The rows come from 7 hidden closed curves, with some noise, and rows from the same curve form a group. Each curve winds through 8 dimensions. The rows are also pushed far along 5 directions, which tell nothing about the answers.
In the rows, zero is written as 128.
Some rows, each with its group after it:
[157  92 128 132 166 115 134 122 150 164 122  95 140 129  59 172 136  93]  (6)
[148 136  57 131 109  80  78 139  76 174 144 163 157 196 127 193 154 144]  (4)
[ 81 170 106 143 109 157 128 137  98 110 121 127 129 153  96  77  70 136]  (1)
[137 150 167 110 145 110  83 136 158  83 158 132 147 148 108  85 103  89]  (5)
[125 178 174 130 105 196 114 114 149 108  96 155 129  92 166  72 171 104]  (0)
[ 67 158  83 125  99 143 131 134  95 107 132 136 118 167 107 131  91 166]  (4)
[167 120 116 131 140  89 127 167 152 147 142 115 140 146  57 159 119  97]  (1)
[143 147 115 129 159  87 123 159 129 106 149 117 142 171  88 149 107 108]  (0)
[135 111 110 145 152 120 129 109 115 166 128 102 128 112  81 143  80 115]  (5)
[141 136  91 107 116  48  86 140 128 177 125 128 140 174  89 217 183 128]  (2)
[105 113 117 121 137 122 108 141 114 123 170 129 140 143  77 152 116 189]  (0)
[122 159 145 121 122 139 174 104 167 112 103 130 107 107 173  84 131 104]  (5)
[177 122 175 107 162 107 138 152 211 106 128 109 137 120  73 141 157  34]  (4)
[ 98 135 147 109 106 141 120 121 140 113 130 136 116 119 141 118 145 161]  (6)
[119  99 137 144 166 136 148 118 132 151 139  80 111 118 107 127 108 107]  (1)
[ 79 122 163 137 136 212 141 101 156 125  91  70 105  99 141  85  98  95]  (6)
[100 133 126 108 114 123 122 128 134  97 152 130 112 149 112 129  93 148]  (3)
[130 119 147 104 133  92  86 169 122  81 140 136 161 144  77 146 160 133]  (1)
[116  96 129 122 162 130 163 144 155  84 145  92 124 134 101 122  96  95]  (0)
[130 163  42 127 128 129 219 106 191 138  86 107 124 161 116 163  75  95]  (2)
[191 131 155 111 157  24  88 176 137 128 177 146 152 152  95 171 164 131]  (6)
[149 177 126 129  99 134 157 123 148 131 110 168 120 106 153 120 139 154]  (0)
[ 96 129 106 129 140 120 117 115 116 146 139 104 120 140  75 149 100 116]  (3)
[161 102  98 134 124 137 166 116 160 168 102 120 127 122 143 152 118  98]  (4)
[143 171 125 106 134  88 161 162 172  80 119 141 134 150  52 145 167  63]  (5)
[117 119 124 143 115 183 126 115 119 144  92 115 127 110 178 122 132 125]  (5)
[134  82 136 133 171 123 126 118 107 106 153 116 137 106 128 128 116 115]  (1)
[125 100 174 135 155 157 119  98 133 112 138 107 121  99 170  66 100  99]  (4)
[154 127 138 128 153  81 130 156 124 116 165 133 131 132 105 128 121 120]  (6)
[124 120 110 102 121  86 128 131 158 136 125 117 128 149 119 173 143 139]  (5)
[134 110 102 145 160 132 113 125 108 137 144 114 147 121 103 137 104  98]  (3)
[ 95 131  91 149 100 190 101 133  85  90 157 155 137 149 182  58  63 127]  (0)
[ 90 166  66 120 109 141 158  96 152 145  87 113 126 167 159 157 105 160]  (2)
[116  81 115 155 136 142  68 114  46 159 190 143 137 113 124  98  78 159]  (4)
[181 110 186 160 198 166 181 104 157 143  91  90 124  58 130 120 149  57]  (0)
[150  91 194 138 143 149  71 127 126 153 153 117 130  84 158 104 142 144]  (1)
[128 145  61 140 136  84 145 137 108 170 108 111 148 142  79 176 107 149]  (3)
[101  91 123 135 128 141 122 133  97 143 135 107 121 110  88 146  99 168]  (4)
[139 151 105 114 107  95 150 118 138 117 133 167 125 129 154 130 149 132]  (1)
[125 146  81 130  94  85  66 128  59 149 148 175 160 166 146 117 103 192]  (1)
[ 97 112  63 116 139  57 117 149 129 160 153  75 137 182  48 195  49 176]  (3)
[130 124 114 137 123 149 132  79 118 160 110 141 124 102 191 120 154 117]  (3)
[ 98 157  77 135 120 145 146 153 133 102 122 108 125 170 117 132  81 104]  (5)
[121 118 141 143 155 171 128 121 117 110 143 128 143 129 128  96 116 134]  (0)
[141  53 162 115 176  95 121 127 163 156 140  66 126  90  76 176 132 119]  (5)
[ 78 204  97 120 113 129 142 179 166  85 112  97 129 198  51 106  99  62]  (5)
[144 129  99 122 157  58 134 121 147 177 131  95 126 156  67 186 124  91]  (4)
[135 152 104 131 104 149 139 133 129  92 126 163 135 126 155  94  90 123]  (1)
[103 129 122 126 134 178 137 153 167  99 131 100 137 138  55 122  82 112]  (0)
[ 28 119  94 126 132 175 106 134  90  59 165 100 130 191 104  85  59 124]  (2)
[158 121 201 126 136 105  24 150  91 127 172 152 152 106 134 110 151 164]  (2)
[184  92 168 123 153 109 131 131 149 133 131 138 131  90 171 152 205 101]  (6)
[161  89 169 141 162 104 108 118 113 199 133 103 128  77  97 156 135 155]  (4)
[108 114  74 140 116  99  49 140  42 176 172 142 150 172 109 175 125 182]  (6)
[149 121 165 109 108 127 113 125 155 140 114 147 126  88 144 148 194 134]  (4)
[119 111  76 147 122 138 174 146 107 137 125 118 123 128  82 141  77 141]  (0)
[127 139  91 136 137 125 167  92 118 131 124 135 117 147 165 127 110 110]  (3)
[137 145 136 121 145 120 132 137 130  84 134 141 138 161 151 127 155 115]  (6)
[167  87 145 151 147 130 107 151 108 148 161 130 141 101 103 119 120 121]  (1)
[145  90 111 148 123 157 123 131 112 143 139 132 136  99 130 115  83 129]  (1)
[144 146 182 118 161 116 104 117 141 105 142 130 129 115 138 132 164 119]  (6)
[131 165 126 122 101 124 118 165 122  94 140 163 139 156 114 109 114 152]  (6)
[130  94 165 133 136 139 106 140 131 128 166 121 125  81 124  85  93 139]  (5)
[143 163 150 121 152 105 119 167 171 120 114  94 140 157  42 146 130  68]  (6)
[107 149 124 140 127 130 122 151 107 136 119 112 125 127 102 137 138 135]  (5)
[100  68  87 152 152 102 103  96  36 205 139 100 132 117 108 166 104 196]  (1)
[129 153 153 103 118 159 174 106 234 108  77 102 105 115 160 116 137  53]  (4)
[133 135 137 125 153  75  91 119  95 141 149 128 144 145  79 139 110 153]  (5)
[130 104  91 106 137  57 133 156 130 141 150 121 132 159  50 220 154 147]  (4)
[155 117 123 151 152 157 153 104 122 140 122 134 139  95 157 112 104 137]  (2)
[130 150 107 129 144  92  96 136 110 125 166 136 142 154  96 143  88 150]  (2)
[131 185 106 114  83 117 107 130 121 110 117 190 148 161 174 107 171 134]  (3)
[105 134  75 112  87 129 121 151 138 108 111 134 150 181 122 125 102 128]  (1)
[145 118 104 125 106 124  83 141  86 111 179 197 149 145 162 132 151 149]  (4)
[ 77  74 160 123 169 157 126 129 112  80 173  93 116 106  88 116 104 130]  (4)
[ 69 121 150 117 137 132  94 147  96  57 168 111 122 170 132  84  85 143]  (2)
[121 124 165 144 136 158 117  74  98 154 130 133 108  86 178  81 118 144]  (3)
[158 121 120 137 100 117 130 136 111 169 130 156 123 126 184 148 164 191]  (1)
[158  88 121 119 172 113 144 101 178 160 126 100 142 101 110 187 154 104]  (2)
[100 133 135 139 115 183 117 123  86 105 121 146 130 124 155 101 146 147]  (6)
[124 104  69 127 130 101 138 160 113 130 146 119 138 163  79 190 108 152]  (0)
[137 191  99 133 119 106 151 116 116 123 121 160 126 168 157 121 122 137]  (6)
[117 120 107 137 124 145 115 120 111 160 112 115 133 132  93 143 127 110]  (3)
[125  99  98 122 108  92 137 124 104 169 133 137 121 115 124 170 132 199]  (2)
[148 158 119 129 153  89 173 109 157 156 108 111 115 128 123 166 129 134]  (0)
[117 107  99 134 139 148 166 110 129 138 112 115 121 109 107 154 134 108]  (2)
[138 174 161 125 111 183 149 116 176 103  64 133 122 102 197 103 183  72]  (5)
[136 110 152 132 110 144 122  98 126 166 132 146 114  74 162 109 131 175]  (6)
[167 133 124 131 126 113 101 124 129 139 139 151 141 130 173 136 125 131]  (2)
[140 156 125 131 130 115 120 121 129 155  98 121 129 146 153 167 178 121]  (1)
[127  86 103 157 153 147 212  95 131 189  68  68  98  76 119 155 125  87]  (0)
[170 159 140 142 113 128  98 129 117 155 129 165 143 114 169 113 126 165]  (0)
[159 158 129 132 146 121 125 119 150 117 130 147 144  98 139 114 139  79]  (3)
[149 131 156 116 136  69 124 130 147 148 126 112 118 135 123 134 135 114]  (2)
[125 152  90 133 106 125 138 140 127 139 123 133 130 144 103 132  71 156]  (2)
[151 196 146 119 127  89 106 146 125  85 150 173 142 163 127  94 124 121]  (3)
[134 108 141 129 138 137 160  91 127 143 113 125 103  92 157 149 145 138]  (3)
[138 118 178 113 133 130  84 114 154 124 151 130 126 111 130 106 136 100]  (3)
[131 124 108 143  98 149 117 147 101 145 101 137 138 120 133 129 145 124]  (0)
[103 102 131 138 157 138 106 145 100 107 166 105 128 118 105 131 108 125]  (5)
[139  76  80 149 155  85  94 146  70 181 185 112 143 148  47 176  64 155]  (4)
[ 93 145 117 134 139 143 154  98 113 118 105 117 123 120 161 113 128 137]  (3)
[157 177 188  88 170  32 140 149 210  86 130  99 116 158  77 144 160  50]  (2)
[165 161 140 134 116 174 156  91 154 122  86 169 130 109 192 102 176  92]  (6)
[ 72 163  58 139  92 162 179 120 108 120  94 123 118 164  89 103  41 145]  (5)

New rows. What belongs after each?
[140 175 110 154 126 178 170 110 113 110  98 161 131 132 181  91 129 113]  (0)
[148 127 142 121 123 139 148  82 152 158  95 140 119  96 159 154 189 137]  (6)
[125 117 170 145 120 214 121 104 104  78 154 182 135  63 194  19 119 135]  (2)
[105 156 109 114  95 135 145 119 145 120  95 135 124 151 168 125 147 136]  (5)
[126 163 103 103  99  79  98 113 112 130 107 166 145 139 144 166 182 150]  (1)
[ 65  88 159 127 154 150 109 123 108 104 134  66 120 132  93  92  85 136]  (4)
[138 129 108 133 114 119  96 117  90 130 121 156 154 113 137 118 109 146]  (1)
[105  93 125 125 121 131 104 148 113 140 143 111 124 118 121 152 140 138]  (6)
[ 96 116 177 100 152 131  71 139 169  83 174  95 141 152  49 104  94 119]  (6)
[154 163 205 115 149 111 150 137 189 116  94 110 115  79 106 121 184  91]  (5)
[108 119 122 124 122 121 124 152 103  93 123 122 137 155  95 124 128 130]  (4)
[142 103 123 134 116 129 125 112 142 196  94  99 119 101 126 164 115 144]  (4)
[111  60 129 142 112 197 102  92  94 147 151 144 129  66 187  91 109 171]  (2)
[131 162 176 110 150  96 143 123 166  81 130 118 109 137 146  97 128  83]  (2)
[173 122 139 121 180  41 110 148 135 143 175 119 141 154  62 168 123 109]  (4)
[ 65 111  69 140 108 182 170  83  72  91 114 143 123 114 174  70  57 153]  (1)
[123 145 138 109 134 132 124  94 157  89 130 138 131 143 154  94 103  96]  (5)
[100  64  71 146 162  95  95 165  78 163 183  71 138 159  42 190  57 156]  (5)
[114 127 128 107 123 132 102 136 169 111 135 109 136 141 111 142 113 121]  (2)
[ 59 139 108 118 123 141 165 112 143 115  86  69 106 166 112 117  89 121]  (4)
[111 124 191 159 150 219 134 125 124 110 110 102 118  61 145  42 135  69]  (5)
[105 150 136 116 112 137  83 137 117  95 127 135 146 152 151 102 119 144]  (1)
[ 72 103 132 142 171 215 195  98 150  85 115  71 108 112 126  96  76 100]  (0)
[129 135 111 133 147 126 117 118 138 146 108  96 141 158  98 137 103  80]  (5)
[121 110 121 143 137 158 132 109 144 195  95  80 125 104  94 155 117 122]  (0)
[138 137 156 121 127 104 109 106 134 163 129 125 114 126 124 133 120 143]  (3)
[ 95 156  58 124 120 127 194 128 185 147  96  73 104 192  97 157  80  81]  (1)
[143 157 104 142  90 143 142 122 101 137 105 175 133 117 144 107 115 156]  (5)
[110  87 175 140 150 177 140 122  94  90 141 123 118  94 124  87 115 138]  (3)
[157 106  93 132  88  94  52 143  46 146 159 202 174 158 190 132 152 212]  (1)
[102 134  96 141 103 167 115 118 115 172 106 117 131 131 120 130 109 150]  (0)
[102 132  85 135 133 148 123 136 116 107 131 128 154 117 113 115 110 114]  (3)
[142 167 183 108 137 130 109 136 153  77 152 171 141 113 120 116 191 143]  (0)
[103 119 134 113 123 128  99 113 121 117 117 127 139 102 110 128 143 124]  (1)
[ 87 130  94 112  82 117 156 121 136 141  99 108  95 151 151 146  99 162]  (2)
[116 168 150  98 126 113 149 158 200  93 105 106 113 133  90 147 180  47]  (6)
[102 141  98 140 125 139 101 112  92 158 145 128 125 141 119 134  93 140]  (4)
[ 99 107  99 147 141 192 154 125 137 118 103  88 137  98 110 111  78  95]  (3)
[124 120  97 151 121 144 164 112  96 155 100 127 116 108 151 126 136 117]  (0)
[130 135 179 129 126 146  85 141 121 128 133 138 138  89  98 105 167 128]  (0)
[104  90 129 140 142 178 133 127 130 127 146  98 123  96  96 123  70 153]  (0)
[124 101 106 130 134 115 159  99 111 162 119 116 106 119 136 174 126 156]  (3)
[162 131 124 114 103  96 100 140 152 155 133 151 136 121  94 161 144 126]  (3)
[108 117 135 120 132 120 127 157 117  83 125 112 137 153  74 120 125 117]  (4)
[ 82 166 154  88 109 109  92 157 158  63 158 137 129 164  84 115 143 142]  (6)
[133 132 150 138 136 175 111  96 136 124 144 140 132 113 201  75 104 138]  (0)
[ 76 137  59 151 132 144 189 106 106 151 120  89 106 156 112 119  21 166]  (0)
[155 115 131 138 150 115 153  85 138 187  87  97 124 100 106 148  98 126]  (5)
[113 103  91 158 141 129  87 155  36 139 160 128 151 158 121 140 108 167]  (5)
[169 127 122 138 157  64 136 138 148 191 131  94 127 116  69 166 107 112]  (5)
[102 134  86 140 113 162 175 110 155 194  65  78 113 123  88 154 101 118]  (0)
[167 110 157 125 158  96 125 142 137 110 158 133 135 107 134 128 123 129]  (5)
[171 139 197 108 134 110  76 155 140  67 145 172 164 118 143  87 191 102]  (1)
[116 121 119 101 147  83  88 119 134 102 167 124 147 177  88 133  90 120]  (5)
[105  92  94 142 163 164 165 106 125 145 120  82 127 140 121 158  95 140]  (0)
[152 163 154 153 134 135 112 119  82 121 144 172 138 112 182  70 127 157]  (0)
[166 140 151 103 142  97 142 134 169 105  96 139 147 135  88 155 200  69]  (5)
[112 114 110 144 104 177 152 111 135 161 101 104 107 125 196 126  96 165]  (1)
[120 101 180 148 159 165 128 117 109 124 112  91 115 100 134  80 117  78]  (2)
[148  81 125 157 170 118 181 121 112 160 118  82 110  83 121 135  85 118]  (0)
[ 95 129  81 132 153 120 114 124  99 126 165 122 149 155  82 148  77 179]  (2)
[130  58 131 149 158 133 103 116  59 185 156 125 132  88 101 172 161 163]  (4)
[171 119 144 136 120 141 107 122 131 154  96 138 143 110 156 130 169  93]  (4)
[159 120 158 127 150 105 132 137 141 113 152 135 132 118 108 100 106 108]  (4)
[113 138 120 140 136 133 142  84  97 135 129 138 116 116 160  97  93 151]  (5)
[111 158  66 132  91 123 113 174 114 102 150 143 141 188 109 118  47 148]  (0)
[145 172  85 127 116  77 155 118 135 164 113 142 118 171 161 172 161 138]  (1)
[185 165 193 103 140 101 113 111 183 100 116 162 140  99 125 113 160  86]  (5)
[138 162 128 128 144 158 218 124 220 114  64  78  99 134 133 142 133  39]  (1)
[130 169 159 104 135 130 120 115 185  66 132 135 133 147 138  75 105  69]  (5)
[120 124 109 132 140 122 142 105 121 136 132 119 122 119  88 135  89 118]  (5)
[149 194 111 107  99  70  79 132 119 113 137 183 155 183 121 133 122 155]  (5)
[171 120 124 120 130 111 143 130 173 131 122 131 132 139 123 141 123  84]  (3)
[100 102 148 162 135 219 165  95 110 141  92 105 105  58 183  76 139 105]  (5)
[137  75 110 133 163 115 149 105 126 141 128 100 129 104 125 160 112 113]  (1)
[108 110 151 122 148 179 134 100 161  97 100  92 135 125  87  92  77  70]  (5)
[108 150 132 107 140  92 109 114 135 123 130 114 123 170 124 154 151 120]  (3)
[129 147 131 148 135 122 118 140  66 117 146 152 131 124 158 116 135 169]  (5)
[138 110  92 140 139 146 136 116 124 123 155 140 142 121 131 125  83 136]  (2)
[133 164 128 127 118 122 208 111 162 119  87 127  98 114 144 103 112 110]  (2)
[124  82 157 149 174 173  83 128  84 113 177 124 157 121 118  99 114 153]  (0)
[178  91 157 139 146 144  98 132 127 164 138 138 147  76 120 164 164 154]  (0)
[153 130 141 124 116 132 122 128 125 107 112 160 149 123 176  97 152 128]  (1)
[126 204  96 116  72 155 158 125 177  86  95 163 118 164 193  87  96  94]  (2)
[150 160 165 114 130 121 127 141 164 101 140 151 129 101 110 128 152 132]  (0)
[159 157 127  94 135  45  99 141 168 122 139 133 151 170  46 167 113 113]  (5)
[149 101 141 139 125 141  84 118  95 169 122 140 142 106 132 145 170 129]  (3)
[205  91 190 126 175  77  95 107 130 168 158 149 143  72 175 160 206 159]  (0)
[118 110  66 131  95 167 191 121 158 134  86 112 116 143 179 139  83 136]  (1)
[ 73 236  12 122  70  96 172 140 117 104 122 157 122 248 130 122  46 176]  (0)
[177  94 172 134 179 111  81 126 118 145 159 131 148 112 128 146 175  90]  (4)
[159  95 133 114 128 101 149 149 165 139 124 120 129 120  71 164 133 115]  (3)
[163 141 130 126 120  90 109 142 113 114 163 174 142 144 142 106 117 144]  (4)
[ 57 209 114 131  65 231 147 117 141  71  89 154 116 143 166  34  98 114]  (0)
[112  92 139 160 131 202 111  75  86 173 106 114 119  76 206 101 135 137]  (1)
